The same things were measured in two ways. Each way mixes the same 8 hidden numbers, adds some noise and spreads widely along 5 directions of its own, which tell nothing about the thing.
In the rows, 128 means zero.
Some things both ways: the first way, then the second way.
[130 142  88  34 112 160  65 108 186  72  73 106 137]
[109  92 134 153 162 139  90 152 155 162 160 116 126 152  86 124 118 136
 130  61 133 128]

[126 114 109  95 174 146 174 164 178 104 161 127 127]
[142 147 151 115 137 124 136 132 109 109 105 151 157 163 115 144 126 132
 144 114 157 109]

[ 91 121 141 103  82 114  65  92 121 107  66 112 133]
[ 97 100 110 115 156 160 114 124 131 141 163 120 107  97 112 133 171 133
 137 102 133 129]

[173 156 108 117 131 131  90 143 176 145  73 137 124]
[106 143 116 125 167 131 104 135 166 129 100 105 150 155 121 124 131 166
  77 105 161 157]

[ 92  97  62  93 138  87  61 117 105  58  96  36  98]
[145 121 168 146 125 138 125 132 165 153  91 125 128 200 171 119  75 147
  68 136 137 166]

[129 111  95 116  97 110 166 100 107 118 116  72 105]
[122 116 143 169 131 113  92 114 129 123 155  91 126 155 136  76 114 133
 103 124 131 132]

[ 48 131 110  75 105 122 112  86 154  74 119 115 118]
[123  86 135 160 141 136  83 124 122 108 183 106 103 146 111  84 148 132
 120  99 119 138]

[133  77  49  21 147 100 135  94 161 120  84 106 149]
[106 106 125 108 109 123 100 165 140 131 126 162 133 179  82 138 156  99
 129  97 155 166]

[131 126 130 125  98 129 160 117 135 111 104 112 129]
[123 100 123 104 119 164 133 143 113 119 123 141 111 172 134 138  83 171
 108 131 160 164]

[112  88 124 132 113  90  91 140 132  96  99 132  96]
[124 131 142 132 120 145 135 114  83 109 166 163 127 121 126 119 199 143
 153 133 114 107]

[155 146  79  75 126 119 144 114 143 157  84 102 105]
[ 84 148 100 149 168 150 159 121  95 136 168 107 140  80  81 171 119 179
 189  90 168 103]

[171  84  70  94 102  93 133 126 137 126 104 154 124]
[103 139 108 143 105 135 127 121 116 124 123 145 137 168 131 122 114 141
 151 105 151 143]

[ 87 119 142 140  54 111 101  80 181  43  91 192 136]
[126  91 109  43 156 169  84 119 123  97 135 133 105 111 140  97 207 107
 116 107 134 105]

[ 98 104 161 124  93 143 108 131 139 139 138 145 149]
[126  95 134 133 169 123  73 115 172 106 120  90 109 149 123 105 138 120
  86  99 137 158]

[103 134 107 111  31 148  90 112 171  75 123 119 111]
[119 157 134 165 110 118 114 125 102 138 190 102 149 109 131  67 162 100
 179  91 109  61]

[150 173 135 143 104 130 131 130 124  90 113 124  97]
[116  93 124 162 227 153  85  96 130 114 168  62 118 124 116  92 113 201
  82  97 150 120]

[ 68  65 133 114  81 111  89 137 114 104 158 111 102]
[148  83 159 179 170 179 136 128 104  86 185 132  86 154  98 142 122 195
 138  91 123 160]

[122  80  69 115 115  97  96 121 144  96  67  83 144]
[111 110 125 148 152 176 129 138 145 159 141 136 120 160 127 131 121 160
 122  82 140 153]

[127 162 108 160 104 144 123 150 204 142  80 107 127]
[ 88 145  92 127 211 179 148 128 125 152 154  78 137  83 105 150 114 195
 127  89 181 119]

[136 111 167 169  85 157 133 153 179 132  99 153 152]
[119 135 125 173 154 156 129  90 130 137 150 114 124 111 152 114 129 151
 181  67 105  83]

[ 90 124 126  47 106 136  55 109  86  55 111  66 108]
[138  98 164 164  84 137 135 130 120 149 140 153 108 179 148 131  74 134
 147 125 111 134]

[114 157 162  84 130 118 131 103  89 152 103 156 113]
[100 147 103 143  73 137 163  90  73 100 141 168 123 115 143 148 134 152
 209 134 121 111]

[135 123 129 116 132 123 100 137 147  59 110 114 106]
[138  90 139 148 122 172 133  87 109 134 124 135  97 172 190 114  58 160
 137 126 126 124]

[147 133 146  71 108 129  78 120  79 102 101 119 119]
[110  98 124 123 171 158 137 118 125 131 126 130 114 127 108 178  97 175
 141 106 157 135]

Other things, the second way, with their names:
<621>: [ 66 137  89 109 189 123 122  79 167 186  96  55 138  60 145 155 105 120
 118 134 181 110]
<439>: [100  96 123  83 124 130 125 102 128 150 117 131 106  82 135 167 135  91
 164 140 134 106]
<893>: [104 124 121 114 180 118  99  82 129 125 139 100 132  75 119 122 196  97
 149 109 134  80]
<325>: [146 144 147 108 125 134 143 144 119  84 108 139 132 157 120 146 124 145
 128 122 153 144]
<942>: [116 120 131  91 161 128 124  93 135 120  98 125 127  96 135 160 151 129
 133 133 141 106]
<998>: [114 123 144 141 122 129 113 158 130 114 156 152 133 152  98 121 184 180
  89 123 113 163]
<1335>: [112 109 128  94 167 163 143 155 125 110 125 151 120 133  84 189 142 200
 103 121 160 170]
<1010>: [134 102 150  79 159 157 128 162 149 125 105 138 118 152 110 168 127 159
  81 123 156 164]
<1441>: [116  76 128  46 119 147 101 125  99 118 132 149 105 121 139 124 158 139
  88 175 136 124]
<387>: [ 91 132 105 156 108 145 133  99  59 114 195 148 127 112 120  96 189 146
 176 129 127 107]
<311>: [134 144 168 132 142  98 119 132 125 125 127 122 158 133 115 126 151 134
 109 136 131 101]
<1017>: [130  88 127 177 104 148 104  87  66  77 194 129  93 153 145  71 120 159
 163 120 104 112]
<769>: [120 107 140 113  97 117 103 137 148 140 102 149 127 180 131 126 126  91
 117 125 140 156]
<611>: [115 101 140 122 149 154 120 148  93 120 176 179 130 136  70 148 193 165
 153  92 124 113]
<390>: [100 153 111 105 142 152 163 117  97 131 121 148 146 113 116 165 152 141
 162 127 174 122]
<149>: [109 139 125  72 155 137 118 153 129 103 129 166 146 111  80 152 245 136
 121 107 142 133]
<869>: [117 165 125  68 170 125 133 128 130 114  93 126 166 102 114 155 174 137
 122 120 167  97]
<1387>: [ 94 137  99 107 130 137 153  99 112 140  96  88 127 113 161 155  42 163
 121 169 188 135]
<939>: [125  89 130  69 164 150 105 148 144 116 111 155 120 141  92 164 158 132
 127  87 144 131]
<108>: [143  91 166  99 143 149 129 157 102 112 141 185 121 162  81 168 158 140
 142 108 138 130]
<44>: [134 116 135 137 110 133 114 120 164 124  76 126 119 202 164 122  62 122
 106 115 150 175]
<412>: [137 160 152 130  56 114 143 133 142 133  84 178 148 186 165 131 138  95
 152 123 117 140]
<747>: [103 142 105 195 131 147 124  88 101 133 180  92 127 119 146  82 109 139
 190  79 129  87]
<1050>: [106 128 122  87 113  96 101 119 169 155  82  92 137 120 149 130 102  71
 118 136 153 116]
<808>: [107 123 109  71 126 148 126 140 113 121 104 144 137 152 126 139 123 153
 102 141 175 146]
<1446>: [123 156 131 122 147 163 169 130  77 113 156 156 144 115 100 156 169 143
 192  97 156  99]
<1447>: [103 134 114  77 155 118 106 105 146 137  83 127 149 118 128 141 163  85
 135 115 166 107]
<122>: [139 108 147 104 140 125 105  96  95 118 138 112 129 121 155  97 121 128
 125 144 130  68]
<1088>: [111 107 134 154  78  77  73 104 120  94 164 111 112 124 127  78 167  94
 139 138  94 120]
<778>: [126 140 137 111 160 148 115 131 150 144 105 152 150 162 127 122 185 102
 122  85 147 129]
<310>: [ 57 191  74 144 154  86 125  69 146 153 104  54 165  56 133 131 136  87
 172 119 181  95]
<847>: [ 99 118 112 185 102 137 122 102  90 103 196 109 107 112 135  92 127 192
 145 130 103 128]
<73>: [116 132  99  97 144 185 133 108 106  98 129 146 119 137 153 111 168 160
 133 109 146 134]
<897>: [119 145 127 132 137 154 160 114 100 106 140 127 124 107 134 150 125 183
 153 125 136 115]
<151>: [134 119 132 112 121 145 119 138 126 102 112 144 127 180 128 125 117 140
 119 110 151 153]
<1253>: [119 127 139 179 129 134 129  85 111 130 166 115 120 102 157 107 133 164
 160 115  90  82]
<600>: [112 144 124 109  80 120 123 162 125 111 121 150 141 166 124 122 140 158
  97 143 139 166]
<916>: [ 97  65 127  98 135 122  93 139 170 122 111 114  90 141 104 164 114 148
  60 156 151 212]
<1439>: [115 127 141 120 149  91  81 114 158 131 121  89 142 116 129 101 160 102
  97 127 131 107]
<400>: [ 86 118  95 129 160 174 125 125 111 130 156 136 124 131 112 126 166 181
 113 111 158 159]
<609>: [133  88 140 156 103 130  93 108 124 103 151 120  98 166 152  85 113 137
 118 125 108 142]
<1198>: [ 93 125 109 149 144 140 105 107 148 164 147  96 126 117 142  98 142 104
 140  95 134 118]
<67>: [135 137 144  66 124 157 183 162  71  98 112 174 139 144 104 197 109 196
 125 163 179 139]
<1368>: [102 136 108 131  86 144 149 138  91 119 141 151 132 155 121 137 106 154
 159 126 156 148]
<1436>: [126 125 162 166 133  81  61 119 158 142 141  86 148 160 141  50 154 104
  65 129 112 121]
<858>: [107 172 124 139  74 113 143 136  83 111 149 145 154 146 122 107 162 125
 145 150 149 135]
<1127>: [ 95 176 110  99  60 113 163 108  70 125 129 170 154  97 145 140 178 104
 198 158 135  83]
<687>: [129 142 146 132  91 143 150 152  95 124 128 174 147 190 129 131 117 167
 123 136 146 146]
<1330>: [101  92 100  73  67 135 111 130 155 123  60 155 104 190 166 143  77 139
  79 165 157 209]
<1402>: [134 111 160  97 113 113 108 171 119  93 126 164 135 177  83 141 171 145
  79 149 145 174]
<366>: [112 119 115  57 147 140 138 112 138 112  75 121 117 112 138 179 116 128
 112 156 179 151]
<41>: [ 81 130  97 157 157  97  89  90 116 108 173  61 128  78  91 101 162  96
 157 113 158 114]
<1024>: [132  98 140 105 199 152 107 122 151 116 119 117 117 129 108 152 134 156
 113  88 146 123]
<1343>: [117 104 128 137 175 156 122 113 132 138 132 118 122 136 119 145  98 160
 140  89 149 118]
<167>: [ 91 149 107  97  61  96 122 100 117 140 100 153 145 121 156 125 156  74
 167 153 135 108]
<1134>: [131 109 159 100 172 156 133 151 118 133 174 139 120  79  89 158 194 145
 150  95 110  84]
<912>: [113 123 108  91 119 136  96 106 153 159  69 118 140 180 185  91  90  94
  98 126 167 133]
<450>: [112 159 126  89 117 109 141 125 118 102  86 134 154 131 134 149 138 157
  95 175 164 145]
<628>: [144 140 167 115 116  83  84 146 170 119  99 108 151 165 143  88 148 110
  58 140 121 134]
<1046>: [138 179 165 111  66 119 166 186 121 139  96 186 172 194 120 154 136 122
 128 136 150 150]
<1303>: [124  92 140  94 171 128  92 124 175 118  87 106 114 149 128 143 120 149
  57 133 150 166]
<755>: [125 107 158 143 151 129 126 120 119 135 141 124 125 129 116 149 114 160
 124 130 129 116]
<634>: [ 66 119  61 188  80 144 100  96 130 124 167  97  98 141 151  73 111 144
 147 104 129 177]
<1002>: [143 127 150 119 153 161 117 130 133 128 121 149 136 171 146 106 163 137
 106 100 133 127]
<876>: [ 99 133  85 120  98 158 162  99 106 129 115 105 106 111 168 154  35 147
 187 125 162 123]
<262>: [114 162 120 133 114 108 107  78 126 103 106 134 150 130 168  89 183 113
 146 119 114  97]
<685>: [107 112 141 137  55 118 110 141 112 155 131 181 137 209 141  97 136 111
 105 155 131 165]
<1279>: [125 119 149  90  83 101 119 117 130 114  93 151 124 136 153 144 135 118
 114 171 118 129]
<544>: [121 135 117 127 105 143 143  88 116 121  98 155 126 146 166 137 107 136
 174 113 129 112]
<456>: [112  97 113 114 173 144 121 117 137 101 109  92 109 132 116 166  56 203
  95 127 171 158]
<223>: [ 78 172 106 107  77  81 140 107  91 109 134 135 152  72 115 144 190 109
 168 175 141 107]
<116>: [120 140 103 164 132 160 133 106 124 100 128 127 123 167 145 115 102 165
 160  74 142 145]
<602>: [129 128 127  96 124 166 146 113 122 122  95 150 119 154 165 139 127 127
 128 132 156 148]
<1373>: [132 128 140 107  70 114 126 121  99 105 126 143 120 148 150 110 137  89
 146 159 132 126]
<1444>: [125 165 140 108 141  92 128 110 121  92 102 114 154 107 120 142 155 123
 137 139 149 101]
<531>: [108 166 134 148 118 113 137  97 146 196  97  97 161 126 188 109  79 106
 135 132 141  83]
<949>: [120 130 133 145  96 156 146 145 103 127 143 171 129 176 125 132 131 159
 144 114 135 153]
<1293>: [141  58 146 164 113 127  54 131 187 105 129 102  78 213 149  73  91 132
  60 106 103 204]
<183>: [107 137 136 122 112 141 156 130 147 173  87 149 139 148 156 169  82 173
 113 140 139 142]
<171>: [122 119 142 144 113 121  98 112 109 142 143 136 139 171 146  76 143 100
 119 133 134 115]
<278>: [119 103 145 116 141 154 137 141 115 132 141 161 122 134 109 163 142 183
 119 127 128 137]
<1334>: [113 111 138 135 106  77  66  88 176 146  87  98 129 161 170  79 122  63
  89 146 126 138]
<368>: [ 92  61  99 143 158 173 113 100 117 103 154 148  80 131 100 166 118 199
 152  93 129 161]
<306>: [125  52 153 152 129 145  84 105 138 159 161 147  93 150 134 113 130 109
 151  89  87 106]
<799>: [125  68 157 101 170 109  70 148 129  93 173 135 108 116  46 138 219 114
 112 106 121 132]
<1130>: [104 103 104  78  98 134 116  93 143 149  77 132 110 131 176 142  87  86
 149 136 147 122]
<172>: [123 154 121 133 163 109  88 110 149 107 123  79 146 128 124  85 165  81
 135  83 152 107]
<1112>: [117 114 111 118  65 148 123 128 129 127  91 167 121 211 174 114  75 149
 112 133 143 176]
<1219>: [122 102 142 151 127 113  91 106 168 150 100 100 119 173 158 107  76 110
 100 120 137 146]
<702>: [137 122 152 149 162 116  66 103 160 127 128 105 140 158 152  57 175 107
  92  91 108 103]
<301>: [136 149 134 100  71 163 167 133  96 114 100 188 133 180 172 139 118 161
 135 148 137 145]
<525>: [139 101 144 133 126 151 128 124 135 135 112 136 112 178 146 141  64 140
 138 101 141 138]
<1434>: [ 90 107 100 108 113 114  97  78 104 131 131 117 123 111 144 104 143  88
 153 144 146 102]
<294>: [126 105 135  54 191 141 131 156 140 118  90 105 128 134  89 195  84 154
  81 138 207 155]
<966>: [101 126 134 151 185  80  79 114 157 114 142  69 143 100  77 124 162 122
 110 105 144 119]
<118>: [128  15 133 126 174 195 103 128 148 126 141 125  55 172 123 159  43 205
  86 103 137 190]
<729>: [126 135 135 156  96 130 121 136 114 102 154 142 128 155 125 107 140 156
 148 101 110 128]
<1320>: [119  94 136 164 130 141 114 126 116 117 174 134 104 142 104 127 131 154
 149  98 117 139]
<343>: [121  57 152 135 137 142 125 114 118 141 145 145  90 131 111 179  81 156
 154 124 121 124]
<1272>: [125 148 136 123  87 144 151 130  76 122 134 174 146 167 145 116 139 144
 144 145 144 121]
<680>: [110 121 126  61  75 116 126 138 129 161  72 123 136 165 174 128  62 112
  71 201 177 150]
<637>: [102 171 115 140  43 115 131 131 115 131 138 143 144 141 165  83 166 110
 142 143 115 134]
<1369>: [122 108 143 124 177 139 117 137 131  92 149 119 115 119  83 153 166 179
  96 120 140 156]
<230>: [132 125 140 132 104 154 150 142 125 111 118 159 118 175 136 150 111 169
 121 126 138 172]
<505>: [ 90 123  91  88 135 166 156  96 118 118  88 154 116 123 144 183 125 168
 139 140 170 161]
<798>: [104  90 122 128 160 162 132 142 138 132 137 114 103 136 103 170  83 194
 104 116 159 176]
<892>: [129 107 129 119 108 170 132 143 117  96 127 189 113 187 128 138 148 182
 123 108 125 174]
<1251>: [101 123 100 143 173 142 117 109 145 120 118  71 124 134 125 133  76 162
 111 107 180 155]
<468>: [119 123 138 192 140 143 125 141 124 145 173 105 130 157 106 116  91 148
 153  75 139 129]
<1405>: [ 54 192  54  58 201 114 146 112 151 118  69  68 171  45  79 203 145 125
 150 111 239 128]
<1331>: [124 127 126 189 103 139 114 120 112 106 166 125 120 171 131  87 115 148
 159  86 117 136]
<36>: [126 149 154 175 112 104 102 108 114 122 150 145 157 161 136  74 184 116
 143 106 102  95]
<89>: [115 113 119 129 158 182 153  87 106 166 124 120 117 125 170 142  64 158
 160 114 152  94]
<1092>: [131 119 125  92 114 170 142 126  81 101 131 179 122 153 138 133 148 159
 150 125 139 120]
<663>: [130  75 158 154 108 145 123 151 116 142 142 180 114 204 103 151  87 163
 134 106 127 158]
<560>: [110  99 119 153 136 177 136 125  98  94 174 147  94 144 115 134 148 204
 120 124 131 181]
<990>: [113 104 124 109 188 161 130 133 130 116 122 118 120 132  99 169 112 193
  98 115 171 156]
<18>: [123 100 131  44 129 139 119 105 133 129  69 163 121 132 159 162 138 114
 113 155 148 121]
<1191>: [ 99  92 129 104 127 121 111 138 172 162  90 122 115 152 122 166  86 124
  88 140 160 180]
<532>: [ 78 123  77 115 127 214 198 104  59 165 148 165 117 106 145 184  71 205
 204 118 171 106]
<1025>: [ 96 141 104 125 102 133 157  91  93 138 113 123 133 121 156 148  73 140
 163 157 167 119]
<701>: [ 97  99  95 136 158 172 123  79 100 135 163 107 101  98 141 120 123 130
 178  98 145 101]
<533>: [128 141 154  91 132 115 117 115 108 150 131 111 152 108 157  95 162  99
 101 168 137  72]
<1068>: [ 95 131  97 111 185 144 137 104 172 124  85  62 112  95 132 179  68 163
 110 118 183 163]
<1349>: [ 74 132  74 145  86 117 106  86 138 158 119  75 125 128 177  84  63  94
 150 126 158 129]
<733>: [129  97 138 151 174 157 118  86 106 110 176 119 104  86 118 132 153 141
 197  71 103  64]
<744>: [101 120 121 204 110 140 128 105 119 141 149 132 124 170 140 116  84 184
 139 111 126 151]
<424>: [103 130 140 106 183 127 126 153 143 163 141 111 148  89  76 170 157 138
 129 100 151 102]
<217>: [123 144 119 109  62 126 133 113 133 116  82 140 123 167 183 117 102 101
 137 144 138 150]
<868>: [ 97 117 126  52 204 118 120 142 143 146 100 101 147  90  72 190 143 123
  96 138 202 124]
<821>: [126 170 133 142 112 139 158 114  99 140 110 143 161 166 158 122  97 139
 154 125 159 107]
<1377>: [145 141 165 159  69 141 141 147 121 110 127 200 135 207 147 117 154 170
 125 117  92 159]
<622>: [114 112 110 146  55 134 113 104  78  94 169 150 104 159 148  79 141 102
 178 128 119 134]
<1281>: [ 93 141  98 134  57 130 161 103  99 138 128 130 118 117 157 148  76 113
 199 144 145 127]
<1075>: [104 143 117 110 133 116 125  79 100 119 135 106 131  80 141 118 178  77
 164 147 149  91]

Some of these things the first way, each followed by its name:
[127 100 142 105 122 120 182  91 104 132  81 117 168]  <1130>
[128 125 150 118 128 137 109 149 159 155  83 131 126]  <1335>
[108  95 149 100  95 139 162  98 119  94 104 152 170]  <939>
[ 86 105 145  96  98 140 133 115 132 126 119 122 138]  <1320>
[168 142  86  90 129 109  98 111 129  64  85 119 138]  <912>
[121  85  97 110 150 123  54 162 181  90 105 127 152]  <778>
[ 54 119 103 147 120 109 165 110 181 155  78 109 144]  <637>
[ 86 131 111 112 143  84 147 110 115 115 102 125 112]  <387>
[126  82 108 151 112 105  93 149 148  71 108 118 130]  <1002>
[120 103  75 113 142  86  81 140 151 126  65 106 121]  <621>
[124 112 129  83 148 136 143 135 168  88  83 141 132]  <611>
[ 58 124 132 124 140  97 126 120 145 142  96 126 116]  <560>
[130 152 132  80  95 126  71 111 116  77  93 166 136]  <1112>
[129 116 136 150 152 136 231 152 133 154 112  79 143]  <687>
[ 91  99 123 111 102 113  85 130 124 115 111 120 119]  <230>
[ 51 165 139  44 152 132  74 104 110  82 123 108  99]  <1402>
[ 28  91 107  92 111  99 151  94 115  78 155 108 118]  <1373>
[162 148 138  86 109 158 104 117 119 147  61  51 122]  <424>
[104 132 141  94 156 159 149 145 172 170 129 135 133]  <966>
[179  88  96 128  74 111 114 144 176 148 127 189 129]  <116>
[126 110 146 150  95 104 136 153  86 150 129 150 100]  <450>
[101 118 130 103 143 117 141 118 125  96 119 157 140]  <544>
[ 71 101 103  83 147 103 111 115 110  66 127 158 156]  <1447>
[101 155 106 101 156 130  80 134 153  30 101 102 117]  <89>
[ 62 185 235 150 104 156 163 109 102  72  84 134 141]  <1441>
[130 130 124 138 114 148  78 169 132  89  94  80 129]  <531>
[105 105 148  79 130 113 132  81  95 129  65  82 133]  <439>
[ 98 186 149  56 137 168  92 114 106  97 141  79 110]  <294>
[120  97  65  98 139  75 156  95 160 101  89 107 120]  <701>
[110  90 104 136  48 116 165 116 156 132 131 159 137]  <876>
[182 105  79 118  56 116  99 133 183 123 114 148 105]  <747>
[126 112  94  94 153  89 102 127 102 132 104  94 112]  <390>
[116  79  95  77 177 135 108 165 227 143  70 110 150]  <1191>
[162 109 147 110 119 134 119 145 108 125 100  79  93]  <755>
[145 109  95 119  95 126 106 156 190 150 136 160 119]  <1251>
[114 112 139 121 121 126 110 140 170 159 104 125  97]  <1369>
[ 57 134  89  49 125  92 127  69 145  84 124 143 116]  <622>
[126 108  83  92 131 116 139 117 188 103 124 141 120]  <151>
[ 74 152 143  89 160 113 150 119 136 186  97 134 108]  <223>
[113 101 127  59 153 135 120 122 131  78 118 102 124]  <108>
[149 147 140 122 165 150 111 161 170 148  39  85 131]  <183>
[104 144 150  84 158 151 118 145 109 122 122  87 135]  <868>
[132 117 189  78 113 161  98 103  96  78  68  95 157]  <306>
[146 136 179 166  83 155 186 148 149  72 143 147 109]  <122>
[164  91  89 134 126  68 133 122 152 120  92 185 106]  <262>
[120 100 130 110 109 138  36 192 180  68 138 192 114]  <36>
[ 93 150  93  85 146 119 128 133 153 203 141 183 151]  <1405>
[111 102  62  98 109 105 140  98 164 123 149 121 124]  <172>
[122 128 129  73 119 155  93 126 151  85 124 109 132]  <525>
[159 106 143 129 139 135 142 152 176 138  55 108 115]  <278>
[ 79 131 110 102 109 100 188  89 141  65 144 152  95]  <1017>
[158 123  92  29 219 150 157 137 208 110  67  78 129]  <663>
[162 116 144 138 129 139 155 167 120 173  91 120 138]  <744>
[140 158 175 132 108 175 157 155 171 151 131 171 117]  <456>
[ 95 123 145  79  92 126 139  88 144 142 112 151 106]  <1088>
[ 51 126 110 115 101 140 164 114 188 102 120 155 136]  <729>
[ 73  94 138 111 123 106  95 135 114 117 137 146 127]  <366>
[101 119 171 105  98 164  93 137 169  74  96 148 140]  <118>
[108 114 140 137 119 147 145 146 178 133 105 127 137]  <1439>
[102  99  97 106 116 119 134 123 171 129 150 128 101]  <325>
[ 70 126  79  87 138  90 125 114 132 120 130  99 101]  <858>
[148  96 102 101 103 103  95 126 113 120 128 101  98]  <1446>
[ 94 121  92  62 132 137  42 146 150  97 115  76 114]  <1046>
[ 71 182  78  62 150 104 130  74  94  48  80  44 105]  <680>
[ 32 196 147 121 126 134 160  93 171 124  88 133 104]  <847>
[ 67 126 135  27 144 135  89  92 165  89 106 129 114]  <799>
[141 114 171 129  91 135  59 146  95 127  88 130 116]  <1377>
